All groups share one centre, and each spreads out both ways along 13 directions, with some noise.
Known rows, each followed by its group:
[-14 -16 -24   1   1 -13  18   3  16   5  10  -2   6  -9 -12  -4 -29 -12
  10]
moli
[ 25 -33  12   6  22 -26  16  32   4  -9  52   0   6  11  -3  19  -6  -2
  -3]
moli
[ -9 -34   9 -10  27 -18  18   2  20 -16  38  10  39 -13 -23  21 -14  15
  14]
moli
[  6  -9  -6  31  -6   5  22 -30  -7   1  13  -2 -38  35  14 -16  -9 -55
 -32]
mozi
[ 14 -15 -19  -3 -10 -20  12  33  10  -6   7  -1  -6  -4 -11  -4  12   8
  43]
benob
[ 15  -9  -8   4  -8 -11  35  -5  23  -8   5  -8 -11  13   2   8 -10 -29
  -1]
Lutu
[-12  12   5 -21 -31 -11  19   6   9   3  10 -12  -2 -38 -10   3   0 -17
 -26]
benob
[ -2   6   5 -19 -31  -3  20   4  32  23 -13  -5 -11 -52 -50 -36  -2  -9
  -5]
mozi
[-15 -13   7 -24 -14  -3  22  -1  11 -20   5   6  -2 -19  -5 -11  -7   0
  19]
benob
[ -6  -4   6  12  -8 -26  17  11   3  21  34  -3 -12  -5  -6   2  -6  -7
   4]
mozi
[-23  -1  10 -34   2   3  30  -2  11 -11 -11   3 -26 -23 -14 -29 -16 -49
 -37]
benob
[-43 -16  32  29  14  -5  18  16  35  17  34 -17 -16   4  -4  30 -19 -25
   5]
mozi
[  0 -11   1  -9 -18 -10  22  -6  -7 -14  12  -3 -11   8 -23  -6   4  12
   2]
Lutu
[ 15  -2   4   3   7 -30  -4  16 -26  12  31   9  -7 -22  20 -19  12 -13
  11]
mozi
[ -5 -12   8 -14  -2  -7   2  23  15  10  12  -6  -2 -38 -21   9  -2   6
  32]
mozi
[ -1  29 -27  21 -54  -3  38  -5  10 -16   7  -9 -20 -13  26 -11  13 -26
 -24]
moli
[ 11 -10  -9  -7 -18 -15  29  11  -7   9 -12 -28 -44  16 -30  -8 -12 -23
 -30]
Lutu
[ -2 -23 -43 -23 -18  -2  -2  23  37 -17 -43  33 -11 -12  11 -11  -5 -20
  24]
Lutu
[  0   5   1   4   1 -38  18  11   9  20   5   0  -9   2   4  12 -15   6
   6]
benob
[ -4 -24  36  11  18 -13 -11  25  18  33  16 -25  -1  -5 -16   0 -18 -43
 -30]
moli
[ 21   6   0   2 -41 -32   1  50  -2  17  -3 -20 -35  -3  -7  -4  33 -29
 -39]
moli
[-13 -19  -2 -11  34 -18  12  46  10 -11  -7  -5  -5  -8  -3   7  -6  -1
  30]
moli
[-42  -8 -16  -1  19 -28   1   8  -5   5  -3   9   0 -34  -6   3 -16   6
   2]
moli
[ 18  11  -2  25  -9 -52  31  23  30  13   9  -9  15   4  42   6   3   2
  69]
benob
[ -8  -8   7   8  26 -14   0 -24  31   8  21  24  45 -47   4  17 -22  -2
 -15]
benob
[-14 -11   1   9 -19 -48  30  25  14  24   8 -16 -22 -22 -18  11 -22  18
   9]
Lutu
[ 10  37  -9  -4  -5 -26  22 -20  -2  11  34  10  27 -15  15   5   6  -1
   2]
moli
[-27 -12  21 -23  -5  -4  32  15   8 -26  -3   9 -17  -9  -6 -19 -22  16
  -7]
benob
[ -7 -18  -7   5  36 -13  -5  19  25  -2  15  12  20 -20   3   9  11 -47
   8]
Lutu
[  1  -3  27 -51 -15  -1  -4   6   4  13 -29  -8 -12  -6 -12  -8 -13 -12
   5]
moli
[-30 -28  27 -41 -17  16  22   9   8 -40 -11 -11 -51   4 -14  36  21 -45
  -8]
benob
[-39 -18  39  15  11 -42  33   7  -1 -21  49  -1  11  -1 -21  14  25  24
  24]
Lutu
[-28  14  55 -16  11   2  19  -1 -22  -9  41  11 -27 -29  37  -9  -4   5
  30]
Lutu
[  6 -31 -24  -2   6 -14   2  10   4  -3   8   8 -17  -3  -9  23   4 -24
  15]
mozi
[ 12  -9 -24  -8   0  -3  16  14  17  -8   5  17  -1 -28 -32 -11  -3   8
 -10]
benob
[-33 -20   4 -10  -6 -17   8 -30  -8  -7  33  10   8   7  -4  54 -19   7
 -33]
mozi
[  5 -12   1  -7  -5  -9  20 -26  15  -5   9  14   3  -3  14   5 -11  -7
  43]
benob
[  4 -26 -23 -11 -24 -17   6  10  -4  -5  38  19 -22 -24   6  -4  15 -33
  21]
mozi
[  2  13  -3   8 -37  -9  22  11   0   4  30 -10 -11   7  -7  -1 -10  26
 -18]
Lutu
[ 20 -20 -27   2   6 -18  -9  -5  18  -3 -19  25  12  -9   4  10   5 -16
  -5]
Lutu
[ 17   9 -16  -7 -10   8  -2  10  -3  38  25 -28  -2 -11 -24  -6 -24 -14
  -9]
Lutu
[  5   0   8 -27  18 -20  20  11 -16  -7  -4  29 -35  17   4 -12 -11  18
   8]
benob
[ -3  23  36 -42 -28  -5   9  -2  -5   1 -13   4 -23 -14  40  -3   1  -8
  24]
moli
[-35   5  37   3 -18 -13  21  13  24   0 -20 -20 -20 -33   0  -2   8 -14
   4]
moli
[-15 -32 -10  -9  -2 -30  -8  24 -20   3  -4  -2 -11 -29  -2  -7 -10  -8
 -15]
mozi
[-14  11  12 -17  -3 -10  47  27  30  16   5 -23 -48  -5 -19   5 -14 -26
  23]
benob
[  4   2  25   3  -4 -35  27   7  21   4   9  19  -8  -7  24 -11  -4 -17
  -5]
mozi
[  8  -6  -3  -3 -15  -2  -4   5  -5  36  -7 -12 -42  11  19 -22 -35 -57
 -22]
moli
[ -4   9  -8 -11 -48 -33  20   7   0  20   4 -20 -10 -23 -12  -9   0   7
  26]
benob
[ 38 -11  11   6   1  27  -8  -3   2  10   8   7 -14 -68 -17 -44   9 -10
  22]
mozi
[-19 -21 -10   8  10 -32   9  32   7 -13  28  14   6   1 -23   0  34   1
  20]
Lutu
[ -9 -23   1  -2   9  -7  -5 -14   4  -1   2  12   8 -19 -19  -5   2   2
  19]
Lutu
[ 22 -12 -22 -16  -3 -17 -11  12  -9   0  21  15   8  -5   1   2  12 -12
  16]
benob
[ -3  -4  14 -19   2 -33   9  23  27  21  -5  18 -27 -16  -4  35  -5  -7
   7]
mozi
[ 24 -47 -28  47 -15 -14  39  32  34   2  21 -24 -33  -5 -28  -2 -23  12
  49]
Lutu
[ 11 -40 -36 -31 -13  15   7  41  33 -43 -23   0   2 -11 -32   2  14 -10
  23]
mozi
[-41  -9  -8  31  -2   9 -34  42   0  24  12 -19  12 -18 -41 -26   7  17
  -4]
moli
[  1 -16 -15  15   7 -16  23  28   8 -15  29   2  -5   5   4   4  -4   8
  33]
moli
[-13  -9  25 -18   7 -15   7  -1   7   6  -3   2   4 -47   5   3 -14   7
  33]
mozi
[  0 -18  -1  18   4 -49  38 -37 -12  -1  10  25 -42  -8  -8  -7   7  -2
  23]
Lutu

New rows. What belongs after each?
[ -4  10  20  24  26 -26  26   1  34   9  -4   0   5  -7  27  12 -18 -18
  -9]
benob
[  0 -34   2 -19   4   3   0  -2  10 -24 -10  12  11 -36  -5   6  -7   7
   3]
mozi
[-15 -14  -4  -4   7  -9  12   8 -13  -8 -11 -17 -22  10  20  -6 -12 -22
  40]
mozi
[-49 -22  19  -9  18   9 -26  63  17  -7  14   4  10 -53  -2  -8  -4  -3
  16]
Lutu
[-26  -3   8  11 -37  12  25  32   1   3  30 -43 -15 -19  -2 -79   0 -30
  61]
mozi
[ 25  -9 -18 -24 -18  13   9  -3  -3 -13  -1  10 -33  14   2  11   6  -6
  31]
mozi
[-10 -15   3 -31 -10  -3   1  26   5   2  39  -3   2 -10  -4  27  -1 -24
   3]
benob
[ -9 -12  14 -10  26 -35 -25  60  -6  25  -5  -1 -14 -48   2   1   5 -18
   0]
mozi
[ 14 -14   4   0 -27 -17  25   7   7 -19  21  15   0  -2   7 -19  -9  29
  12]
mozi
[ 14  -5  17  16   2   7  29 -33  -2 -34  15   9  -2  11 -19   5  20  16
 -27]
moli
[-13  15   6   8  26 -59  27  -2  22  50  14  13   7 -30   1  -7 -48  16
   6]
benob
[ -4   1   9  -5  19 -32  34 -44 -18 -13  41  28  -6  13  -3  -3  32 -24
  34]
Lutu
[ 15  -5  -8  -4  -2   5   3   6   8  -7  13   1   7  -1   8  -2   3 -33
 -11]
benob
[ 20 -23 -16  34  27 -30  -7  33  -4   1  17 -14  39 -22 -46 -11   2  34
 -35]
mozi
[-16 -15  16 -13   4   5   3  -9 -13 -27  -2   4   2 -10  30  -5  -8 -17
  -1]
mozi
[  5  13 -12   5 -22 -17  16  35  -1  40  47 -34 -11 -13 -27   3 -24   7
  -6]
Lutu
[-21   0  32 -10  22 -12  12 -10   9 -13 -11  17  -7 -19  30   6   0 -29
 -16]
Lutu
[ 23  -2  -6 -12 -30   2  10  -6  20  -9  -9   4  -4   6  -3  -8  16 -31
  -5]
moli
[-34  -6  24 -29   2 -25   8   7  13  -4  -4  -2  23 -36  -5  16 -18  23
   4]
mozi
[-23  -6   6 -32  -1 -13   7  14   0 -12 -21  -7  12 -19   1   1  -9   8
  12]
mozi
[ 12  16  -6  -5  -7 -14  22  -4 -11 -10  20  -3   8  21   6 -15   8  -3
   8]
mozi
[ 20   3   2 -38  -5  -2   5 -11 -10  -7 -18  18 -13  -6   9  13  -1  16
  12]
mozi
[ -3  -6   9 -19  -8  -2  -4  -7 -28  -4  22  17 -11 -11  27   3 -17   0
 -26]
moli
[ -9  -4  19  16  23 -49   3 -25  -3  11 -29  22  -4  -4   7   7  14   6
   1]
Lutu
[ -7  14 -37 -15 -30   2  -1  17  16  21  27  21   1 -38   6  -8 -21  -5
   8]
Lutu
[  2 -18  -9  12 -16 -47  20  36  15  11   3 -22  -3  -2 -26  16  -3  10
 -22]
Lutu
[  0   0  13 -24 -21  -6 -18  34   0   8  -5   4 -13  -7  25  -7  11 -22
  18]
moli
[-17   2  32  -1  26 -37  -8 -26 -25  -5  11  38  14  -4   8   1  38  20
  23]
Lutu
[-12  -8   4  11  10 -23  -2 -21   4  23   3   6  23 -23   1 -17 -25  -3
  -7]
benob
[-28 -16   7   4  37 -17   2  -6  13   0  -3  11   5  -7 -17 -11  16 -36
  21]
Lutu
[  1 -15  12 -15 -30  10 -12  31   6   4  -3 -20   5 -26  -9   3 -27  40
  -1]
Lutu
[  1 -10   4  -6 -32 -21   3 -17   2  -7   1  -8  11 -18  20  19  25 -22
  36]
benob
[  2  -6  11   1  -6  -1  17 -14  -3  -5  -8   1 -24  -2   4  -6  -9  -3
 -10]
Lutu
[-11 -13  -8 -11  12   6 -14  25   4  -2  18  -8  -3   0 -18  36  16 -27
 -19]
mozi
[  1   0  -4 -19  18   5   7  17  -5   8 -32  -7 -36  17  20 -17 -25 -26
  25]
moli
[-22  -4   9 -14 -10  23 -10   1  11  16   7   6  -2 -53   7 -15 -35   9
  30]
Lutu
[-16 -11  22   3   9 -33  18   4 -17  16  20  -7 -26 -26 -15  -1  -5   1
  -3]
Lutu
[-25  14  19 -20  27   3  -3 -32 -10  36  -6 -13  14 -17 -33 -11 -39  12
 -16]
moli
[ 23 -10  -3   1  -5   9  -7  28  15  15  -6 -20  -1 -19   6   3 -24  -4
   4]
Lutu
[-27 -24  17 -20 -24  12  17  22  13 -24  18 -19 -10  13   4   4  -7 -30
  15]
benob
[  1  -8   6  10 -28  -3  12  12  11 -12   5 -13   7  13 -14   4  -2  28
 -20]
Lutu
[ 16 -12 -14  -8  20 -21  13 -20  22   2   6   9  28 -36 -36  17   8  -3
  17]
mozi
[ 11 -20   8 -45   4  -6   4  28  -3 -30  23  -1  18  -2  -1  14  13 -18
  20]
Lutu
[ 16 -26 -20 -31  -7 -31 -13  36 -18  -8  -4   9  20 -55 -24  -8   1  49
  13]
mozi
[-14 -12   9 -14 -31 -11  22  -2  36   4  50  21  -1 -27 -19  25   1  -5
  10]
mozi
[-10  -1  17 -10 -28 -27 -26  27  -8  50  51   1   6 -20  26  -6 -17 -12
  19]
moli
[ 18  -7 -34   8 -15 -49   0   9  19  35  37   5  31 -32  -7  40   0   9
  20]
benob
[ -8  -4  14  -5 -20  -1  11  10  12 -11  31   7   6  -8  -5  -2   3   2
 -22]
mozi
[-16 -12  -3 -17  -3  -1  41  14  20  12  22  -4 -31  22 -15 -32 -50  -5
  55]
benob
[ 10  -4   4  13  10 -34   9  33   2 -17 -22   6  -7   6   9  -3  16  15
 -14]
benob
[ 26   6  17 -24  -6 -39  28  35  12   9   5 -21  -2  -4 -18  13  10 -11
  -6]
moli
[ 17  -1   8   1  -1   6   6   5  -1 -11  26  -2   6   3   5   5   4  -7
 -10]
Lutu
[  5 -13  14   0   5  22  -5 -10   2   1  -9   0 -15 -20 -15   1 -12  -2
 -28]
mozi
